The same things were measured in two ways. Each way mixes the same 10 hidden numbers, adds some noise and spreads widely along 6 directions of its own, which tell nothing about the thing.
In the rows, zero is written as 128.
Some things both ways: the first way, then the second way.
[123 125  87 108 110 140 101 132 121 124  87 152 157 158 133 186 132 157
 107 135 119 111 144 114 157 128]
[155  77  97 121 157 153 130 125 112 131 175 170  82 123 106 153 115 120
 106 183  80]

[132 121 146  92 127 147 166 139 141 127 128 116 201 124 141 167 132 124
 117  92 144 120 126 127 144 151]
[101 180 156 123 140  63 124 184 125  87  83 185 165 126  99  62  75 187
 115  98 136]

[130 117 134 158 102 103 140 126 110 145 100 144 119 120 110 144 126 164
 134 145 161  96 136 119 133 109]
[ 53 117 124  83 193  93  83 127 126 144 104 128 155  86 125 157  80  98
  78 188 116]

[140 101 139 132 119 148 164 116 120 136 135 112 133 115 118 166 120 134
 101 105 128 124 130 127 170 134]
[228 102 183 152 113 140 146 111 105 187 112  70  79 176 111 179 170 113
  80 158 121]

[157 103 153 145 147  96 129 108 110 152 115 172 120 148 105 140 125 182
 114 118 122 152 119 138 131 132]
[174 134 147 159 127 140 131  89 180 141 173  48  91  94 103 164 194 136
 101 131 134]

[130 124 128 127 106 148 151 130 159 117  91 120 125 137 119 126 140 164
 132 104 130 117 142 100 107 135]
[ 79 100 111  97 128 148 123 102 170  73 182 167 100 113 105 147 176 156
 121 150 135]

[135 145 100 122 137  76 155 103 149 120 136 147 142 161 142 124 116 172
 111 139 115 130 152 170 165 157]
[118 158  80 120 139 110 121 153 170  57  65 187 144  58 122  81  64 129
 142  83 108]

[124 122 122  90 164 156 123 129 155  76  74  99 170 184 159 183 204 110
 103  76 134 138 146 138 158 131]
[150 121 108 129 136 139 139 155 152 115 124 179 137  97 120 136 113 132
 178 118 139]

[152 134 149 143 158 143 100 129  89 147 159 116 142 159  97 163 148  91
 110 102 105 146  59  91 164 111]
[152 107 103 120 130 120 117 127 109 142 122  86 136 147 145 139 139 102
 118 142 147]

[145  86 138 143 110 179 162 118 158 115 161  93 133 135  94 158 126  73
 103  90 120 112 148 122 156 113]
[ 89 113 187 118 112 115 126  84  91 109 121 117 125 224 101  95 165 150
  96 121 115]

[136 101 103 125 149 118 132 117 154 118  95 167 139 150 124 121 118 162
 131 138 149 130 170 145 149 131]
[ 31 192 113  95 167 101 101 134 163 139  66 105 152  30 125 144  80 103
  94 128 135]

[134 119 162 117 144 125 151 111 124 126 139 103 125 106 142  92 128 138
 134  95 134 152 108 141 132 148]
[ 91 145 147  87 122 107 107 128 140 144  22  61 157  80 161 186 109  84
  93 126 184]

[113 136 111 131 137 119 148 136 137 108 129 107 117 138 149 118 146 131
 121 142 156 111 142 131 131 120]
[ 65 125 151  96 173  92 101 149  82 135  75 115 156 165  95 129  80 115
 116 161  95]

[134  95  88 151 114 180 180  99 167  80 179 108 122 177  94 134 125 131
  75 114 104 111 159  68 173 131]
[ 52 126 126  97 123 116 119 105  82  82  95  90  89 155 115 110 105 144
  78 136 118]

[127 162 160 147 140 122 157 133 141 121 161 101 174 113 132 110 119  82
 157 130 139 141 109 127 113 138]
[122 176 149 113  98  94  83 177 139 108  96  64 160 144 128  93 161 124
 153 102 219]

[138 145 112 144 142 118 101 126 144 143 123 167 151 136 111 102  85 137
 166 158 112 158 132 128 130 136]
[164 222  89 133  99  80 116 222 148 170 142 114 177 121 107  58 114 125
 138  80 151]

[149 126 140 104 166 140  88 148 121 150 147 124 114 161 107  91 150 136
 131  89 112 159  72  95 117 120]
[158 147 112 118  76 120 162 131 131 126  97 111 142 139 133 140 154 162
 137  86 152]

[118 149  66  77 176 111  96 113 143  93 119 169 182 150 186 159 106  69
  99 146 108 130 151 215 158 154]
[ 95 190 144 200 128 154 110 104 131  50 141 123 133 120  96  68 191 166
 153  66 115]

[119 152 107 135 125  98 172 126 109 130 187  99 113 121 150 134 114 129
  94 152 127 110 118 140 164 138]
[159 126 106 110 144 128 118 127 133 130  36 115 109  84 141 141  90 101
 136 129 153]

[130 141  76 183 131 120 121 122 131 124  92 174 136 151 102 170 101 139
 127 190 132 107 158 113 162 105]
[100 155  80 130 174 102 111 174 115 121 146 143 132 117 111  96 104 110
 104 147  92]

[127 171  70 126 148 145 125 146 147 144 116 157 132 113 138 138  70 100
 127 165 106 118 129 155 130 138]
[190 167 124 134  99 124 121 188 133 221 153  98 162 119 123 159 149 103
 130 134 164]

[117 118 111 141 119 149 100 126 154  88 117 111 142 142 128 134 139  78
 147 141 128 132 165 119 125 107]
[176 181  94 162  77 143 153 154 134  86 155 180 109 169 110  20 190 180
 199  37 158]

[145 122 112 111  88 101  99 105 136 142  80 151 136  89 117 138  89 153
 153 121  94 138 154 161 136 144]
[122 110 153 127 125 128 123 143 136 113  87 137 138  87 122 192  97 103
  99 143 119]

[128 101  99 139 140 116  89 124 156 106  92 184 123 130 116  95 111 104
 153 158 153 117 173 148  81 101]
[ 96 131 166 139 112 148 109  99 133 139 187  99 134 173  76 124 191 137
 124 140 102]

[133 161 118 129 153 113 127 135 151 137 109 140 168 148 128 116 120 151
 160 139 130 148 128 133 155 144]
[ 82 170 127 130 145  90 101 191 113 100 121 116 148 159  87  80 126 127
 107 128 102]

[149  87 172  82 155 166 139 135 121 133 175 109 148 134 109  88 153 119
 110  47 139 135  64  81 112 134]
[131 157 140 135  81  98 156 112 134  82 162 188 155 193  89  50 169 221
 112  65 118]

[146 104 120 175 145 113 149 127 159 127 105 145 118 159 102 179 134 113
 117 149 147 120 188 174 159  97]
[ 76  88 122  85 190 112 123 100 165 120  53 141 149 105 124 157  86  76
 118 155  88]

[125  96 112 150 129 116 163 115 170 100  72 127  86 139 132 128 148 125
 120 130 177  84 197 188 133 100]
[199 136 151 140  81 165 151 104 171 157  58 144 139 103 132 169 169 118
 145  89 149]

[120 139 117 147 120 142 140 110 138 104 142 140 136 153 121  95 118 146
 122 135 119 121 115  78 104 141]
[214 198  54 143  38 130 148 177 154  82 181 170 121 120 125  33 174 193
 154  41 193]

Other things, the second way, with their names:
Z_540: [158 210  81 141  91 108 135 194 136  75  23 119 153  74 169  85 110 124
 155  43 202]
Z_551: [157 138 139 124 104 138 111 131 179 157  95  83 160 102 146 163 171  65
 140 118 181]
Z_962: [146 110 129 128 135 140 105 111 189 115 206 129 114 100  80 136 165 131
 123 154 108]
Z_410: [214  93  95 119 109 146 153 113 134 105 141 149  64 176 132 102 190 139
 128 129 150]
Z_983: [149  63 120  83 115 157 125  74 161 114  50 163 140  85 147 184  90  75
 140 133 124]
Z_744: [ 93 181 139 131 148  90 124 170 132  84 117  91 103 158  94  72 165 180
 128 114 161]
Z_854: [130 171  99 122 105 122 132 139 163 148  85 190 197  57 133 120 101 139
 169  77 149]
Z_861: [ 59  53 119 105 216 143 108  91 156 103 168 212 134 138  85 121 112  91
 144 188  39]
Z_786: [ 59 140 136 141  93 177 131  48 150  21 133 123  94 108 128 119 208 180
 136  79 163]
Z_306: [108 132 108 118 141 133 146 143 128 115 107 196 148  87 134 147 107 145
 152 124 147]
Z_100: [199 112  76 146 140  99 144 187 125  95 142 237 184 140 119  76  83 137
 169 106  90]
Z_781: [106 151 114 152 149 128 138 110 117  75 153 149 119 142  93  52 137 202
 187  85 125]
Z_217: [101 235 163 152  83  96 164 156 131 155 138  92 150 103 108 116 155 241
 138  54 205]
Z_914: [ 79 167 118 142 151 125 140 137 152  62 109 148 110  77 122 117 127 174
 141  97 155]
Z_276: [160 112  92 104 110 132 137 158 155 172 178 149 144  73 137 174 109 119
 139 144 155]
Z_620: [ 64 192 132 124 152  78 127 168 147 175 143 126 171 102  94 102  88 132
 101 112 111]
Z_475: [192 133  98 136  69 148 164 127 180  97 106 170 132  82 139 116 135 144
 177  58 169]
Z_918: [214 127 103 104  91 124 158 158 147 165  24  74 120  54 167 201  82 114
 156 106 210]
Z_518: [124 174  63  85  80 131 133 136 182 136  98 160 156  98 142  85 143 116
 168  69 169]
Z_337: [210 116 130 121  85 159 115 120 135 228 112  78 137 123 131 162 136  52
 141 130 157]
Z_470: [170 100  65 123 165 170 116 106 205 123 205 122  63  56 107 145 164 116
 149 164 136]
Z_455: [ 95 172  71 107 147 122 120 166 159 159 149 175 171  89 114 105 128 117
 158 124 124]
Z_245: [173 115  88 120  92 131 139 132 161 140 197 161 155  90 137 142 144 139
 138 112 165]
Z_641: [227 104  66 138  96 159 141 112 176 114 190 183 127  91 135 112 155 145
 177 104 146]
Z_881: [ 84 190 136 160 129 108 139 171 124  59  57 129 135  93 115 112 113 155
 129  71 132]
Z_50: [128  93 112 129 150 141 128  99 161  97 201 141 108 142 110 136 185 141
 118 154 104]
Z_672: [128 103 100 115 163 149 129 116 175 121 163 198  95 123  65  98 119 114
 130 149  49]
Z_459: [125 120 100  77 118 121 116 125 179 129 125 119 131  64 131 149 109 135
 148 135 187]
Z_123: [ 71 147 106 117 140 130 127 134 146  91  97 133 132 114 130 128 144 111
 115 115 123]
Z_887: [135 126 127 118 142 143 166 129 130 134  33  93  95 101 140 220 136 123
 119 142 135]
Z_167: [106 116 146 172 179 107 107 159 125  55 163 183 160 175  68  61 122 128
 136 128  41]
Z_402: [147 133 167 133  93 136 109 126 143 125 199  52  93 125  85 147 186 184
 156 142 203]
Z_977: [145 188  21 116  95 119 174 159 161  72  88 169 112  59 165  80 110 164
 152  44 175]
Z_501: [ 59  82  95  61 146 138 126  76 146 106  90 205 168  94 161 173 115 108
 122 148 120]
Z_886: [181 102 148 112 119 105 121 178 126 189 105  96 149 122 113 184  81  68
 101 162 127]
Z_46: [ 67  98 100  95 146 148 106  75 161  90 190 132 104 177  94 112 216 119
 101 162  77]
Z_775: [ 56  69  78  45 151 129  97 108 138  88 128 190 126 139 132 110 106  82
 120 166 118]
Z_903: [ 34 148  56 107 159 144 110 114 125 123 116 137 154  88 156 135 139  84
 146 134 140]
Z_277: [ 89 103 169 115 165 127 104  72 119 154 155 140 132 135  83 127 102 140
  98 162  94]
Z_405: [238 148 114 165 114 115 167 183 128 149 165 145 114 146  84  94 118 174
 151 102 110]
Z_462: [ 96 106 131  80 141 106 127 167 151 150 106 115 169 113 115 193 104 106
 143 164 130]
Z_34: [132 180  97 136 120 116 126 183 131 123 129  98 123  95 123 111 124 155
 156 105 181]
Z_166: [133  93 101 100 165 123 129 117 122 125  99 193 105 112 103 123  60 104
  82 159  57]
Z_635: [135  83  78  74 131 147 106 152 168 134 151  73  90  90 144 186 141  69
 152 181 189]
Z_758: [ 73 201 195 152 162  57 127 153 100 173 132 137 193 183  59  46  92 189
 109  97  86]
Z_648: [166 125 174 147 151 133 131 155 123 216 158  75  98 152  80 185 153 109
 104 185 106]
Z_816: [143  87  99  99 142 158 120 140 145 132 124 119  98 134 134 159 158  73
 159 165 147]
Z_683: [ 97 168  79 122 124 133 110 142 133  79 108 148 112  81 146  89 127 121
 117 103 164]
Z_188: [221 145  85 107  50 132 191 168 108  96  31 183 109 135 170 125 129 177
 162  62 204]
Z_868: [112 168 181 145 160  89  93 168 136 192 135  67 166  64 105 165  86 114
  89 152 153]
Z_603: [139 102  89 115 171 139 115 128 137 120 111 141 109 110 129 127 125  90
 141 155 126]
Z_487: [ 55 114 170  84 138  90  93 123  61 168  40 122 191 155 143 173  75  73
  55 165 110]
Z_533: [155 174 171 115 101  95 125 157 161 173 121  73 158 120  79 139 139 166
 120 117 150]
Z_14: [135  78 131 125 135 139 112  94  99 118 132 136 130 176 114 139 140  94
  90 156  71]
Z_510: [ 69 133 121  92 158 122 104 116 156 154 110 121 144 119 102 125 125  93
 136 145 109]
Z_218: [251 162  75 157  88 159 181 157 188 121  96 164 110  71 133 103 140 164
 241  46 192]
Z_63: [180 101  94 143 146 147 141 131 115 143 156 143  93 147 122 129 145 107
 128 149 101]
Z_266: [ 78 155 158 169 142 132 126 107 130  59 134 135 118 151 107  94 187 168
 123  98 124]
Z_656: [115 124  93 146 129 136 135 105 127  35 145 194 112 140 130  52 148 150
 132  86 115]
Z_535: [138 110  89 110 124 137 115 125 139 108 153  91  93 140 112 134 165 110
 117 151 121]
Z_99: [124 126  62  89 146  92 122 165 148 133 177 185 125 118 119  69  81 110
  93 134 116]
Z_117: [148 142 109 118 104 102 164 178  88 146  88 114 137 168 134 122 114 144
 137 106 154]
Z_2: [ 87 158  83  92 165  70 103 176 110 199 157 103 189 104 139 136  82 106
 101 163 144]
Z_795: [ 90 152 106  74 162 104 117 120 155 170  63 166 171  48 130 116  45 137
 171 115 166]
Z_699: [186  91 185 110 116  80 130 154 112 181 133 141 148 207  70 105  84 132
 113 146  97]
Z_519: [173 105 107 116  94 110 140 152 101  92 123 155 122 178 125  95 124 128
 104 117 124]
Z_762: [ 96 197 142 133 103 102 116 140 125 146  89 110 174 122 112  94 117 135
 116  82 146]

Some of these things the first way, each followed by its name:
[120 143 143 131 117  97 109 118  88 119 133  98  97 100 138  69 145 183
 153 127 123 157  82  68  99 133] => Z_34
[137 125 103  85 146 113  82 145 131 142 114 150 127 136 133 117 126 105
 128 119 131 113 119 170 124 115] => Z_854
[138  97 128 106 142 115  75 107 109 120 161 131 120 107 125  81 113  81
 139 115 117 148 108 148 128 117] => Z_337
[115 147  75 127 136 110 158  97 156  82 110 127 110 109 168 111 100 152
 116 151 109 141 172 157 139 160] => Z_881
[156  72 141 130 116 131  99 106 143 134  79 146 117 123  90 114 124 173
 160 100 123 162 158 119 138 121] => Z_620
[135 127 144 128 142 121 116 125 108 124 144 112 107 155 130 127 158 152
 111 109 107 157  99 101 114 131] => Z_918
[130 123 103 160 114 157 157 127 158 104 168 111 139 133  96 129 109  80
 119 139 127 101 144  92 136 110] => Z_775
[138 155 147 152  59 102 139 105  98 168 171  90  91  77 105  96  81 165
 145 125  77 136  87 102 135 149] => Z_519
[133 115 126 156 130  97  92 123  78 124 143 165 116 129 102 132 135 106
 111 148 140 100  91  90  88  87] => Z_641
[116 127 120 100 103 135  99 138 112 118  77  99 119  96 147 147 151 126
 135 110 134 114 125 121 120 117] => Z_306
[121 102 100 122 126  95 146 117 157 101 103 145 122 136 139 100 132 177
 133 145 162 118 186 141 135 127] => Z_672
[150  92 158 120 130  75  41 140 109 162  66 235 201 133  94 130 121 151
 189 145 164 142 132 126  72 104] => Z_962
[126 116 116 161  83 109 122  95  99 111 150 128 121  78 114 136  90 103
 127 155 109 117 134 113 125 120] => Z_656
[130  54 182 107 113 122 108 118 124 122  73 119 119 129 134 120 178 164
 148  81 173 138 158 146 114 112] => Z_758
[130 143 126 113 160  78 135 103 121 100 110 132 163 118 159 137 141 121
 126 121 135 142 128 170 152 145] => Z_167
[132  69 149  92  92 121 104 117 115 130 113 142 145 141 130 154 148 138
 111  93 140 111 145 151 123 123] => Z_277
[107 100 127 113 173 119 109 138 143  90 106 151 138 132 164  82 146 113
 150 150 186 138 163 148  84 114] => Z_510
[115 138 115 138 124 124 119 120  98 120 113 113 107 118 150 147 132 140
 117 144 123 131 120 120 142 126] => Z_63
[127 130  82 132 147 159 187 127 165 106  99 115 113 133 142 168 121 147
  88 127 127 118 170 142 173 139] => Z_648
[135 127 118 146 111 175  92 145 136 131 116 105 118 141 101 162 131 107
 139 125  93 150 131  90 133 108] => Z_117
[157 105 144 157 182 119 152 105 119 108 170 114 121  71  90  77 114  61
 137 110 150 136  91 111 141 101] => Z_551
[124 136 109 179 144 124 157 137 169 127 110 154 102 162 113 101 116 140
 140 173 159 107 166 136 108 108] => Z_46
[139 139 141 149 145 137  98 133 130 116 122 127 158 146 106 131 144 119
 155 125 113 167 110  73 111 121] => Z_635
[118  65 126 135 132 144 136  83 146  39 111 123 110 138 132  93 170 112
 106 100 156 115 162  98  89 111] => Z_786
[109 140 127 115 144  95 108 127 110  94 134  98  93 126 177 108 164 131
 121 134 124 158 126 138  95 129] => Z_218
[127 154 144 139 108  73  73 129  84 148  79 143 131 128 138 167 146 134
 148 144 121 131 110 149 113 114] => Z_100
[152 104 135 124 109 144 142 138 158 148 166 147 173 138  97 170  92  94
 117 117 105 129 154 149 127 132] => Z_699
[131  96 119  89 152 152 150 146 132 107 176  96 137 167 134 157 173  95
  68  85 144 103 122 123 154 113] => Z_795
[120 127 102 123 131 103 126 132 136 111 105 129 122 112 153 155 129 106
 121 150 141 116 170 176 128 115] => Z_861
[138 221  90  92 148 115 114 156 135 194 185 145 155 157 150 133  59 142
 120 152  42 167  79 169 158 189] => Z_535
[123 134 159 157  92 143 148 133 110 145 145  98 137 117 122 165 119 126
 130 132 123 129 120 106 134 129] => Z_410
[139 112 105 134 126 119 131 104 130 101 172 130 103  94 114 100  97  94
 108 127  99 130 127 121 105 124] => Z_475
[120 143  99 133 134 120 107 147 149 131  68 129 102 149 130 114 144 151
 155 147 151 116 151 140 131 107] => Z_455
